The same things were measured in two ways. Each way mixes the same 12 hidden numbers, adds some noise and spreads widely along 6 directions of its own, which tell nothing about the thing.
(in the rows, 128 means zero)
Some things both ways: the first way, then the second way.
[ 85 118  99 135 149  86 161 112 113 137 131 110 115 105 119 150  41 106
 134 143 132 119 145 123 151  94 162]
[ 91 164 114 172 109 154 120 122 155 139 119 143 120 159  99 157 162 160
 123 122 163 119 118]

[125  87 156 117  93 185 169 124 143 121 104 144 135 104 133 167 126 135
 158 153  94 129 116  85 121 133  69]
[115 128 130 148 135  69 141 143  73 136 118 128 162  96  85 174  89  73
 139 147 137 187 156]

[176 140 195  64 130 185 166 127 204 116 132 156 111  69 135 133 153 157
 104 183 150 123 179  83 180 128 113]
[ 55 161  91 200 114 118 147 143 175 190 104 127 112 148 101 125 164 160
 161 107 176 143 137]

[120 204 110 114  82 107 108 200 107 136 164 165 115  96 122  87 198 108
 132  69 117 197 151 134 128 156 158]
[156 112 111 117 144 148 113 150 160 113 162  94 136 100 113 185 214 177
 100 177  83 113 188]

[ 74  99 135 111 114 176 144 102 171 138  88 129 142 112  91 155 126 159
 145  83 121 160 127 159 112 148 137]
[ 83 137 124 165 117  99 125 169 116 144 137 152 170 159 107 178 133 108
 102 133 215 175 106]

[ 81 112  99 149 110  90 166 151 143 125 119 103 119 115  99 144  78 135
 151 122 136 143 115 160 160 101 159]
[ 89  88  94 200  91 124 131 121 152 142 156 156 118 152  92 149 210  94
 141 102 155 171 144]

[179 148 160 120 123 186 102 155 151 113 143  93 141 161 134 137 193 141
 110 131 131  96 128  83 117 159  91]
[141 126 112  75 157 146 147 118 202 112 173 192 122 126 128 201 166 136
 140 128  96 153 116]

[143 153 153 106  74 104 149 141 129 117 128 167 162 119 123 138 140 152
 109 159 142 145 160 126 137 140 122]
[112 187 115  76 114 124 121 128 232 138 136 168 103 132  98 164 182 144
  90 164 160 133 120]

[146  82 166 107  97 119 127 117  92 119 150 131 124 135 154 131 109 137
 142 185 144  98 108  57 100 121  61]
[123 104 122 107 148 140 129 163 138 149  93 111 123  77 139 102 155 154
 124 174 132 126 148]

[122 123 126  98 133 125  98 107  91 145 151 130 163 135  95 127 119 152
  69  97 127 155 141 120 132 154 114]
[127 186 159 173 125 129 143 126 110 143 144 147 138 197  86 155  66 177
 132  87 125 123  87]

[140 101 129 136 170 188 175 127 146 109 106 101  75 111 130 141  77 127
 156 115 148  80 144  95 152  85 124]
[149 156 166  77 144 120  86 122  99 127 133 122 136 114  73 160 124 180
  61 114  76  67 128]

[132 158 142 101 155 161 134 126 192 110 109 144  86  80 130 109 143 136
 122 123 149 145 147 143 172 126 181]
[125  87 146 158 162  92 109 169  51 128  97 117 143 107 130 109 129 158
 166 109 137 169 147]

[137 119 133  81 158 173 136  83 155 154 105 177 136  69 119 162 126 148
  62 120 115  99 142 119 167 165 160]
[108 147 104 147 155 111 164 129 140 158 199 175 142 176 108 224 114 121
 169  79 140 167 111]

[120 154 123 140 112 122  96 130 112 116 125 135 132 125 146  88 161  92
 172 112  81 165 151 142  85 137 137]
[156 107 119 121 171 129 152 136 156 121 147 129 139 116 110 145 155 202
 187 150  59 165 148]

[ 88 145 112 149 114 153 120 163 137 128 116  98 106 119 115 100 148 106
 190  53  93 172 137 154 100 123 141]
[129 123 148 183 130 130 124 147  88 127 135 131 163 159 102 168  96 151
 126 105 131 142 119]

[159 118 140 138 145 107 162 118 143 128  83 147  88  95 158 140  86 117
  99 179 147  97 118 120 165 104 159]
[ 76 165 103 175 117 129 129 130 151 161 118 155  79 157 160 114 126 113
 149  68 201 137  92]

[148 154 153 120 127 224 103 154 179 111 137  88 138 141 116 129 196 151
 143  89 118 112 141 118 128 161 104]
[140 136 111  84 142 184 120 114 215 120 105 156  90  91 142 139 138 153
 136 162 106 120 116]

[126 163 110 139 183 159 110 133 121 120 153 102 136 149 156  89 120 100
 121 139 120 138 142 129 131 117 125]
[ 96 173 106 226  97 155 114 100 136 147 106  89 139 145 109 116 120 173
 136 110 121 119 134]

[143  74 158 132 105 218 137 121 199 133  86 114 155 125 126 175 184 138
 152 104  88  96 137 108  90 172  67]
[ 92 149  77 158 135 101 196 129 158 145 168 167 153 176  90 214 153 104
 154  91 136 147  95]

[138 100 146 137 177 170 158 133 161 131 100  67  76 136 110 137 128 107
 150 133 101 150  75 123 157 113 138]
[127 140 145 200 113 118  84 127  51 135  91  90  67 124 112  57 120 151
 161 107 139 119 156]

[134 148 140 137 118 138 162 156 176 120 102 136  94  93 136  97 145 112
 195 106 136 132 162 172 125  99 169]
[ 88 142 129 115 131  98 141 135  74 156 161 153 191 148  76 200 181 113
  74  97 194 142 109]

[ 97  95  78 120 156 149 128 109  69 136 162 111 144 156 113 152  77 141
 100 102 126 101  98  93 132 123 110]
[152 127 140 102 143 172  73 133 126 139  82 101 109  59 149 122  77 145
 113 179 101  97 169]

[118 154  69 157 139 118 109 138 130 121 140 112 170 166 123 113 136 139
  96  80 149 113 163 168 117 125 150]
[148 142 138  72 148 131 122 121 128 111 125 136 167 105 116 155 187 174
  95 132  91 107 139]

[129 101 110 135 155  99 131  99  80 147 112 151  86  92 177 132  68  82
 130 166 117  76 105  89 122 102 147]
[106 145  93 112 156 189 126 153 176 164  88 121  94  91 200 135 117 141
 144 155 185 111 124]

[127 152 145 129 102 162 125 165 166 131 134 157 143  81 141 122 155 121
 157 121 119 119 167 146 125 153 121]
[101 155  87 173 114 167 146 103 136 139  64  92 113  97 124  89 144 149
 146 142 124  94 122]

[106 122  99 116 100  31 114  91  51 118 148 159 137 149 113 155  78 130
 112 155 159 118 118 124 119 136 174]
[144 164 146  96 156 121  57 132 117 112 103 158  56 154 112 123  88 180
 137  96 131  77  77]

[108 126  59 158 220 114 142 131 115 132 128 128  64 103 136  98  86  74
 124  90 128 151 125 149 167 104 196]
[ 94 131 105 185 137 129 111 157  80 159  99  69 119 103 148 117 118 141
 128 118 161 103 142]

[148 148 177  89 139 172 108 129 187 131 129 164 133  67 134 121 149 151
  83 159 146 138 146 128 172 177 123]
[159  98 133 102 143  87 179 136 112  89 188 175 189 146  74 193 159 114
 132 146 106 203 103]

[167 130 120  95 195 122 124 111  81 151 166 144 122 118 128 121  90 120
  25 155 134 117 127  89 189 130 126]
[ 89 158 122 187 127 120 186 110  63 175 162  97 172 110  98 170 148 113
 128 104 146 172 177]

Other things, the second way, with their names:
(644): [118 137 152 153 134 111 143 141  81 116 141 173 160 176  88 180 100 123
 122  87 170 163  72]
(230): [159 167 163 136 128 158 115  91 102 108 161 112 143 124  74 176 164 187
  93 120  70 121 171]
(690): [103 136  99 201 129 152 116 133  76 160 104 108 125 164 127 108 131 176
 170  97 144  81 121]
(10): [139  98  82 164 122 155 129 112 160 121 130 150 110 140 125 148 135 115
 180 117  86 114 125]
(869): [ 79 133 111 168 136 135 143 134 144 166 119 141 157 130 132 135 135 144
 148 110 170 170 119]
(383): [119 167 115 112 107 118 149 147 220 160 156 185 158 181 100 189 115 121
 108 144 163 145  94]
(489): [ 82 138  79 160 132 156 128 133 185 137 153 164 123 138 153 194 123  96
 148 145 189 181 108]
(263): [182 155 164  74 122 139  88 115 118 112  87 143 114 132  90 137  76 139
  82 114 125  77  75]
(738): [148 169 152 162 115 111  71 130  98 106 116  99 146 157 102 139 117 184
  95 104 113 102 124]
(634): [103 136 105 158 121 131 108 135 123 148 122 122 128 142 125 159 135 115
 110  85 185 119  97]
(669): [134 129 122 158 147 189 107 165 189 149  61 145  67 131 194  67  75 200
 220 170 133 126 135]
(280): [ 72 167 137 168 141 110 120 129 108 163 106 157 125 143 119 156   9 100
 130  63 169 143  65]
(346): [112 103 107 131 123 162 116 137 156 152 104 134 152  90 151 129 149 118
 129 175 175 169 145]
(574): [128 116 144  66 178 112 129 157 133 108 160 187 151 109 131 212 116 114
 110 138 144 178 101]
(966): [ 84 145 123 154 134 116 119 126  62 124 129  83 151  94 110 156 190 134
  72 104 172 134 132]
(843): [138 155 135  96 160  99 103 126 113 127 114 130  91 126  91  99 143 205
 155 126  88 104 121]
(767): [114 142 120 165 101 109 160 145 117 164 131 139 189 181  88 162 108 116
 110 106 160 120  94]
(37): [ 92 162 101 201 127 133 131 112 120 118 119 139  79 157 144  98  63 124
 179 100 138 136  69]
(418): [106 178 109 144  98 175 117 106 197 155 162 152 134 163 130 193 151 128
  82 101 158 112 118]
(597): [159  94 160  73 163  69 146 154  85 131 163 181 169 143  53 163  85 137
 140 142  73 150 107]
(633): [140 150 148  82 151 157 133 110 121 132 110 180 125 118 129 136  63 133
 140 130 106 120  97]
(123): [131 151 172 120 129 109 140 154  73 153  93 158 146 149 104 114  75 132
 124 125 176 139 100]
(835): [138 143 126 101 134 133 164 125 139 116 123 135 126 127 108 119 169 165
 111 133  95  96 104]
(269): [155 166 141 110 133 156  86 107 103 128  73 108 121 117 120 135 122 167
 101  83 113  55 119]
(26): [125 142 152 120 154 143 151 151  94 146 123 178 161 153 151 163  44 124
 141 117 159 139  87]
(199): [146 109 133 125 134 125 130 144 144 125 137 130 112  98 127 138 186 130
 141 154 141 186 172]
(112): [177 143 163 110 145 110  85 155 134 115  95 122 103 143 107  89 144 233
 149 138  73  95 144]
(724): [ 96 166 136 164 103  95 113 155 139 134 168 110 132 147  92 154 164 144
  63 143 164 146 135]
(43): [118 145 117  56 167 159 112 129 162 129  68 141  68  50 169 111 127 132
 127 153 152 116 111]
(445): [121 113 132  83 150 128 120 169 130 145 105 160 115  99 135 137 113 114
 125 170 179 148 118]
(663): [ 93 163  95 180  94 177 111 113 163 155 141 135  81 167 121 136 160 135
 122 123 188 110 112]
(727): [106 110 121 190 114 107 135 154 156 139 191 154 148 190  84 149 176 174
 141 127 113 166 133]
(586): [105 102 113 176 156 130 180 145 125 160 115 137 121 105 137 132 128 122
 206 112 147 202 142]
(557): [152 169 134  96 121 166  87 103 170 120 158 198  67 177 146 155  88 118
 128 102 154 115  72]
(552): [ 99 193 120 120 119  98 150 156 150 156 117 163 137 168  93 195 118 112
 106 131 201 122  99]
(791): [139 113 135 155 135  89 108 137 120 137 146 150 132 183  68 102 156 218
 171 102  60 114 127]
(753): [124 200 133 129 122 152 123 105  92 136 106 139  94 168  89 121 108 172
 120 115 139  59  83]
(69): [ 64 179 136 164 105 102 123 177 122 171 105 127 142 144 125 138  84 105
  80 140 252 160  97]
(22): [110 111 105 175 112 121 104 124  71 117 131 102 140 130  96 127 183 131
 106 117 134 110 129]
(523): [170 123 101 106 125 205  78 100 206 109 115 174  53 144 152 107 103 154
 177 157  99  94  92]
(864): [113 100 123 101 150 151 110 166 176 144 120 186 112 107 164 140 114 116
 155 180 187 190 126]
(904): [137 100 110 180 113 147  83 128 166 121 134 147  92 158 127 106 138 155
 166 124 109 138 125]
(419): [137 166 176 148 153 113  75 125  38 103  88 130 138 127 118 160  84 155
 124  72 141 128 124]
(510): [150 161 141  95 126 118 106 130 125 114 124 148 130 135  92 171  87 115
  93 143 145 122  95]
(763): [107 183 112 186 118 116 106 118 107 118  85  79 152 148  93 149 160 194
 100  78 101  57 124]
(209): [157 100 144 112 161 122 123 143 114 111 116 185 112 131 123 155  61 107
 179 117 129 170  92]
(330): [140 150 148 111 140 125 131 102  37  96 127 127 158  90  97 169 146 102
 101 142 146 159 139]
(34): [163 140 126  95 148 125 135 107 114 119 125 156 122 126 104 159  59 113
 154 122  89 121  98]
(128): [127 132 105 137 147 137 124 150 207 147 123 122  95 114 132 143 113 173
 163 150  90 129 143]
(625): [119 151 133 103 120 138 137 129 125 151 102 117 140  93  86 128 157 137
  89 180 158 131 138]
(452): [ 98 140 106  68 171 150 132 153 210 119 131 189 104 105 181 168 176 144
 137 158 167 162 111]
(328): [167 147 157  89 163 130 126 162 182 100 122 149  89 114 144 116  82 188
 146 177  82 145 114]
(422): [149 152 156  56 138 154  90 144 135 112 114 127 131 101 116 150 134 160
  46 179 156  98 102]
(482): [146 133 162  81 139 146 133 135  69 118 108 143 158  92 136 146 109  97
  85 154 186 157 109]
(259): [167 165 167  96 116 175 118 115 131 137  73 137 140 119 122 119  82 156
 104 140 131 102 115]
(409): [144 152 131 121 115 120 109 111  74 110 140 143 148 162  75 163  99 118
  96 123 129  94  79]
(673): [124 162 108 206  83 133  86 104 164 140 119 131  70 199  83  70 134 185
 169 119 124 102 104]
(802): [176 103 134  75 138 143 159 129 155  81 133 154 141  94 109 126 174 142
 131 208  96 176 126]
(130): [125 149 113 159 131 135 138 107 152 131 156 125 102 138 132 116 171 166
 156  98  94 136 140]
(949): [143 135 116 161 125 116  94  97 133  91 151 102 105 123 106 111 166 184
 135 109  27 109 147]
(953): [130 119 144 114 127 107 154 154  98 146 137 121 197 125  72 149 141 154
  85 164 127 142 127]
(577): [ 94 171 117 176 139 134 150 128 121 169 116  96 118 135 133 122 142 176
 140  74 151 120 124]
(826): [ 93 148 131 192 117 115 153 146  58 126 103  89 111 128 121  65 136 148
 115 116 161 118 100]
(389): [ 93 131 118 191 115  90  97 121  58 133  86 102 125 111 128 106 120  88
 122  59 175 142 110]
(908): [146 154 126 129 119 139 122  99 110 140 154  99 160 120  91 179 187 142
  94 113 141 142 158]
(772): [144 139 133 124 135 132 122 134  84 156 121 107 177 137  78 156 163 195
 118 133 100  84 161]
(122): [116 184 130 101 129 137 138 144 147 114  98 126 153 103 160 150 145 132
  80 154 192 147 110]
(756): [120 189 140 113 119 129 118 134 157 107 156 146 127 147 114 186 154 139
  63 136 156 126 113]
(304): [ 95 147 109 212 106 109 130 118 124 172  98  57 148  92 126  87 134 141
 128  98 110 140 172]
(919): [126 160 151 149 138 117 169 144  93 136 111 156 140 152 113 147  45 113
 148 119 179 172  80]
(100): [ 73 129  93 148 130 112 182 142 169 180 114 175 117 133 136 109 129 103
 184 120 180 179 101]
(315): [120 194 141  95 133 142 135 123 134 133  92 166 117 129 129 144  72 126
 119 145 157 114  92]
(934): [143 204 160 100 119 129 109 162 154 135 109 133 146 164 124 171  72 161
  59 134 167  86  88]
(935): [108 166  98 200  95 144  69 114 133 177  94  82 133 164  94 150 138 168
 110  74 147  59 140]
(973): [ 91 181 141 179  94  92  96 114  90 147 150 154 134 187  59 146  47 113
  99 105 140 118  87]
(141): [137 103 139 141 104 116  71 132 141 114 141  94 144  99  90 142 223 153
  64 132 111 139 179]
(526): [151 116 115  56 153 184 110 136 199 139  86 149  80  63 155 142 111 119
 138 180 145 128 128]
(566): [145  86 114  90 168 156 148 164 188 154 134 187  93 124 148 150 116 134
 187 144 143 160 109]
(115): [108 147 123 145  97 112 121 127 134 159  97 114 147 127  91  95 144 145
 100 134 143 119 125]
(480): [ 74 163 102 171 125  78 166 126 116 144 143 133 132 134  92 154 183 113
 138  93 158 169 131]
(417): [121 137 113  88 129 136  99 126 202 145 131 132 123  89 119 151 204 149
 101 156 144 152 159]
(413): [103 157 132 122 133 157  81 123 131 170 108 163 111 123 160 127  93 126
 141 125 191 144 128]
(728): [109 169 142  98 115 153 146 139 134 142 113 162 133 115 148 141  86  84
  88 171 217 158  92]
(726): [ 66 142 122 139 144 107 152 157 108 179 150 149 144 129 117 127 131 141
 137 151 168 168 132]
(291): [103 138 122 175 116  87 158 106  67 141 157 153 133 165  57 128 173 128
 165  98 125 157 138]
(244): [153 124 136 142 124 138  76 121 132 119 143 117  64 132 116  97 179 173
 134 116 111 120 146]
(64): [110 195 146 117 115  85  92 133 132 120 118 160 130 167  79 170 106 132
  75  96 165 111  75]
(533): [ 93 113 145 131 143  96 178 147  73 131 150 163 195 123  92 182 138  93
 101 112 176 200  99]
(190): [109 146  97 174 101 155 101 103 155 180 121 141  99 159 108 119 138 146
 160 102 130  94 141]
(892): [124 129 111 119 144 142 120 130 127 111 119 115 142  90 128 144 163 149
 115 167 121 136 136]

Some of these things the first way, each followed by its name:
[137  80 103 140 205 169 167 107 169 135 133  64 126 150 140 134  91 116
 118 156 124  69 105 119 153  82 121] : (190)
[183 146 189 113 136 145 150 123 166 103 115 147  94 107 164 110 156 106
 160 196 140 121 154 104 131 113 132] : (843)
[ 77 137 142 132  55 133 122 142 149 126  86 135 127  96  90 135 148 138
 197  58  97 171 146 178  91 148 156] : (644)
[133 213 107 112 145 135  97 148 152 134 131 163 128  77 117  84 168 123
  95  84 108 155 152 193 176 142 214] : (908)
[115  91  94 104 160  89  95  76  83 134 160 128 153 135  93 156  71 153
  45 139 129 114 119  98 165 150 132] : (586)
[201 202 169 101  99 105 102 160 110 118 148 185 106  96 159  76 183 115
 103 157 143 139 164 103 143 140 138] : (577)
[190 110 146 156 140  93 127 130  87 100 147  81 122 212 163 124 135  88
 129 216 121 126 112  58 101 115  72] : (480)
[114 118  97 178 193 103 185 156 102 117 135 105  86 140 150  95  52  74
 157 164 144 164 128 132 158  62 126] : (973)
[150 143 171  90 138 185 107 138 161 140 124 134 116  90 116 121 149 158
  97 118 146 115 111 125 162 158 131] : (482)
[176 159 175 120  66 130 120 163 124  87 153 121 149 180 138 122 187 150
 141 160 153 145 149  86  95 144  81] : (64)
[115 102 103 158 101  72 133 135  58 128 145 126 151 155 144 127  73 116
 149 141 138  90 128 119  91  95  98] : (633)
[137 151 106 144 108 113  91 164 108 125 165  97 161 157 120  86 145 136
 115  96 121 131 136 146 118 118 105] : (259)
[136 159 166  91  95 165  99 142 121 128 154 156 154 123 145 127 172 142
 124 143 144 125 130 107 105 176 103] : (892)
[138 120 161 167 116 161 129 161 146  94 106  68  83 155 137  95 149 101
 226 113 109 149 129 124  84 104  96] : (533)
[ 99 118 108 123  90 181 121 117 121 104 110 145 166 154  82 157 144 182
 143  37 131 141 147 152  95 159 115] : (280)
[100 169  81 172 161 101 140 137 123 120  99 131  94 108 159  92  85  84
 136 125 123 156 147 164 145  87 190] : (738)
[121 157 120 150 188 185 124 152 179 133  97 132 110 101 121 118 152 113
 113  87 123 167 129 177 163 171 173] : (37)
[ 96  61 145 168 113 168 143 121 135 132  89  87 123 142 147 147 116  93
 229 135  90  94  84 129  57 122  87] : (409)
[171 136 156 167 149 166 143 142 155 126  71 102  90 130 172 105 147  83
 160 153  95 116 109 124 112 102 121] : (130)
[140 181  94 163 166  91 107 148 113 125 130 135 114 136 158  87 115  97
  74 136 143 151 147 145 150 125 166] : (122)
[132 156  96 107 148  89 100 133  88 124 187 160 142 123 110 120 107 141
  52 143 160 148 138 123 180 155 148] : (510)
[151 149 156 127  91 163 122 141 160 100 100 154 131 115 140 135 161 156
 133 144 149 111 118 136 132 146 136] : (389)
[127  68 113 143 149 175 108  93 116 128 127 104 163 159 125 166 118 136
 115 128  99  75  98 107 107 150  78] : (34)
[102  81  94 108 122 122  90  87  71 122 169 117 165 157  96 174  89 165
  93 121 121  86  94  96 128 154 110] : (526)
[166 153 201  88  93 148 148 138 153 149  91 178 103  51 159 148 125 141
  99 188 146  81 100 107 162 135 144] : (557)
[167 163 184  78  98 169 102 170 145 116 188 130 153 137 110 100 210 159
 126 132 141 164 146 110 134 169  81] : (625)
[127 131 136 101 111  90 107  83  77 117 151 159 161 139 156 120  84 146
 106 187 152  99 135 102 103 116 112] : (869)
[153  86 140 116 146 103 124 110 113 120 146 113  87 108 152 120  90 112
 127 187 131  92 106  70 146 105 112] : (566)
[ 87 147  80 151 101  95 131 109 108 110 104 149 153 142 114 126 103 138
 146  96 113 146 142 189 111 111 178] : (417)
[107 115 135 109 141 207 112 110 168 130 127 105 159 139 126 126 140 156
 138 116 121 110 108 140 111 138 115] : (346)
[ 61 117 100 124 140 148 157 124 182 149  93 166 120  51 105 152  87 140
 135  84 149 127 134 200 165 147 198] : (22)
[103 134 101 112 126 115 115 123 135 124 138 145 126  92  95 146 102 149
  89 110 137 130 134 138 176 150 165] : (209)
[177 202 163  90 122 171 135 175 159 136 141 160 123  76 152 103 164 148
  65 135 156 107 149 110 179 131 137] : (418)
[181 117 206 121 126 110 122 161 107 123 141 129  75 120 162  96 129 100
 136 204 159 149 105  69 132 140  79] : (826)
[145 155 111 127  99 131 105 139  92 111 140 185 178 144 144  98 144 160
  73 128 133 144 144 137 120 139  96] : (304)
[129 119 108 136  87  54 112 155  87 133 166 166 158 124 155  81 119 123
 111 153 143 141 145 135 110 119  88] : (767)
[144 124 126 137 153 106 120 140 123 143 156  96 107 142 168  88 152  73
 169 155 121 113 113 117  96 111 126] : (690)
[150 155  96 151 180  72 100 144  59 115 163 123 100 161 145  78 100  93
  64 149 140 186 136  99 155 122 125] : (328)
[105 120 135 128 148 162 122 126 129 122 114 110  95 121 119 121 113 125
 166  99 133 136 119 128 122 126 139] : (422)
[160  79 151 121 107  95 124 135  83 108 181 119 139 172 146 106 119 131
 140 192 151 130 123  69  96 112  39] : (597)
[159 114 156 109 121  60 159 110 114 111 154 154 113 118 184 104  71 120
 122 252 179 106 150  85 135  74 107] : (791)
[129 147 104  70 159 136 130 117 156 154 178 164 160  82 113 117 130 153
  56 106 162 113 175 141 176 138 155] : (772)
[132 203 133  92 119 121 111 149 120 124 144 191 109  82 113 116 145 144
 101 107 171 154 157 146 167 167 197] : (966)
[121  81 179  96 127 205 152  93 163 129  83 126 120 119 113 148 126 160
 131 129 121 155 110 111 117 142  93] : (69)
[118 157 113 153 136 132 133 152 123 109 112 125  84 121 132 115 124 105
 162 101 134 148 142 130 125 116 164] : (574)
